The rows come from 4 hidden closed curves, with some noise, and rows from the same curve form a group. Each curve winds through 4 dimensions. The rows are also pushed far along 3 directions, which tell nothing about the answers.
In the rows, zero is written as 128.
Some rows, each with its group after it:
[125  45 131  76 134 127 106 166 115  84  72 142  82] | q952
[ 88  75 123 106 113  60  83 130 172 131 118 158  87] | q268
[121 139 104 120 113 120 129 131 134 133 132 125 164] | q952
[160 112 152 134 154 154 134 142 148 107 105 132 110] | q256
[127 111 124  88 138  67 120  96 161  58 131 121 157] | q4
[126 140 141 148 133 145 148 137 151 107 150 106 115] | q268
[148 150 123 130 136 158 136 113  86 155 133 113 136] | q4
[120 112  91  95 107  66 119 122 161  83 131 116 165] | q952
[108 106 155 112 139 136 123 154 141  89  93 151 118] | q4
[111 194  82 162  89 101 139  93 126 156 206 106 205] | q4
[110 133 116 109 117  79 121 128 167  92 117 127 157] | q952
[113 114 142 115 140 122 119 122 133 131 122 133  99] | q952
[128  82 119 111 136 129 125 131 140 128 138 122  98] | q952
[137 152 137 105 147 103 142  97 154  58 128 115 187] | q4
[107 121 116 115 116  88 130 127 162  92 147 107 124] | q256
[ 68  93 101  90  84  45  75 118 130 151 133 149  98] | q256
[138 144 130 122 130 116 121 106 116 127 127 126 139] | q256
[120 109  99 118 106 149 116 149  92 163 120 136 131] | q952
[119 143 131 132 115 134 114 128  74 160 114 131 103] | q4
[148 102 142 122 158 182 152 150 138 104 117 120 124] | q4
[114  98 131 117 138 116 121 124 151 133 137 129  96] | q952
[134 127 147 133 141 146 145 131 149  95 145 104  99] | q268
[132 170 163 148 151 231 180 167  92 101 114  96 125] | q256
[121 140 114 134 120 123 133 128 153 135 145 127 155] | q4
[136 142 158 139 137 170 125 143  87 143  95 141 105] | q256
[163 149 138 144 165 190 175 117 128  94 155  84 149] | q268
[113 183  87 172  95 121 132 100 134 200 203 111 171] | q268
[125 182 143 178 127 209 176 158  90 113 150 103 147] | q4
[101 114 105 138 121  87 119 123 155 112 141 120 136] | q268
[140 158 124 151 146 159 160 119 162 120 162 100 169] | q268
[125 151 137 119 135 137 128 123 133 130 116 133 152] | q256
[106 132 123 130 117 136 138 145 140 121 142 113 120] | q256
[ 81  82 115 110  97 114  92 152 102 169 124 148  69] | q256
[121 159 137 157 136 164 148 138 127 131 134 117 139] | q268
[100  86 126  90 119  54  82 112 194 136 126 161 105] | q268
[117 123 135 109 138 112 122 120 151 119 121 132 130] | q952

New rows, each followed by its group:
[126 138 146 134 137 189 156 155  91 108 125 102 103] | q256
[126 173 134 153 128 180 175 146 116  99 154  81 137] | q256
[140 144 138 104 158 116 151 112 189  55 123 121 197] | q4
[150 147 151 125 145 140 132 119 116 108 109 124 136] | q256
[109 140 129 126 124 121 142 140 159  95 133 111 133] | q256
[106 109 123 126 121 113 113 120 134 163 147 133  95] | q952
[157 172 121 139 144 181 185 145 138  70 136  80 192] | q952
[138 135 133 114 141 122 128 101 149 124 147 121 140] | q268
[133 151 125 143 126 147 138 116 150 161 170 118 138] | q268
[131 169  93 143 105 144 150 132 114 135 152 101 184] | q952
[147 163 121 114 146 119 166 121 187  48 132  93 205] | q952
[114  64 119  70 133  75 100 141 185  85  89 151 128] | q952
[146 145 116 110 138  96 138  90 146  93 144 103 170] | q4
[130 178 146 160 135 220 158 143  54 148 131 126 156] | q4
[119 171  97 142 110 133 147 110 124 147 180  95 166] | q256
[150 104 140 136 149 217 161 161  73 114 123  97  83] | q952
[100 105 118 116 118 110 114 128 144 121 140 152 151] | q4
[116 171 123 166 132 139 152 126 128 106 142 100 164] | q268
[118 125 106 138 107 141 116 117  64 188 159 119  97] | q952
[ 96  97  93 109 100  67  91 112 156 161 150 156 139] | q4
[159 109 179 111 182 220 148 162 115 103  68 139 108] | q256
[ 94  92 127  94 121  91 112 141 157  95 117 130  99] | q256
[154 107 144 118 161 199 151 140  91 116 117 110 108] | q952
[117  97 136  86 129  71  93 103 179 125 131 149 108] | q268
[129 104 142  97 139 106 112 119 129  97 104 133 109] | q256
[ 86  76 125 108 107  84  91 144 137 121 117 163  99] | q4
[153 151 146 121 157 151 151 107 155  97 145 107 147] | q268
[107 116 134 129 118 167 108 152  68 189 105 153  91] | q952
[128 133 133 148 115 134 115 134  93 150 125 131  94] | q256
[113  76 100 107  99 143  96 159  66 174 105 148  96] | q952
[102 139 114 140 104  95 126 125 134 128 153 111 116] | q952
[124 153 114 148 112 122 139 126 124 135 151 106 133] | q4
[135 101 155 122 137 172 100 145  63 172  83 161  74] | q256
[144  71 157 112 161 187 146 169 127  83  98 118  67] | q256
[129 192 136 173 130 195 184 139 107  93 168  96 185] | q4
[124  95 154  74 162 132 140 135 155  48  94 117 119] | q256
[135 132 114 121 127 127 129 106 105 134 147 118 144] | q4
[ 95 118 112 127  94 104 103 131  98 160 143 130  93] | q256
[127 147 128 152 134 162 153 127 126 145 161 103 120] | q952
[135  93 135  87 141  90 105 118 140 112  90 136  99] | q4
[125 124 104 113 116  98 110  97 109 151 148 127 140] | q4
[142  70 151 114 149 162 105 155 125 153  82 165  78] | q256
[130  92 119 100 135 140 117 127 110 144 117 136 116] | q952
[103 148 116 127 114 109 121 113 135 131 147 145 182] | q4
[137 153 126 127 127 115 122 103 113 133 135 122 145] | q256
[121 143 136 120 135 130 133 127 134 117 119 125 139] | q952
[ 94 109 131 127 110 139 107 157 106 163 112 148  85] | q256
[116 101 137 101 134 110 126 153 157  67  93 129 117] | q952
[134 125 109 119 120 161 135 145  98 135 120 121 148] | q952
[101 154 114 119 109 119 126 116 103 138 147 113 139] | q256
[129 139 125 129 125  86 136 114 166  73 145 101 135] | q256
[137 150 110 146 118 101 136 108 152 114 164 102 146] | q256
[103 128 127 131 118  98 118 111 131 141 151 122 101] | q952
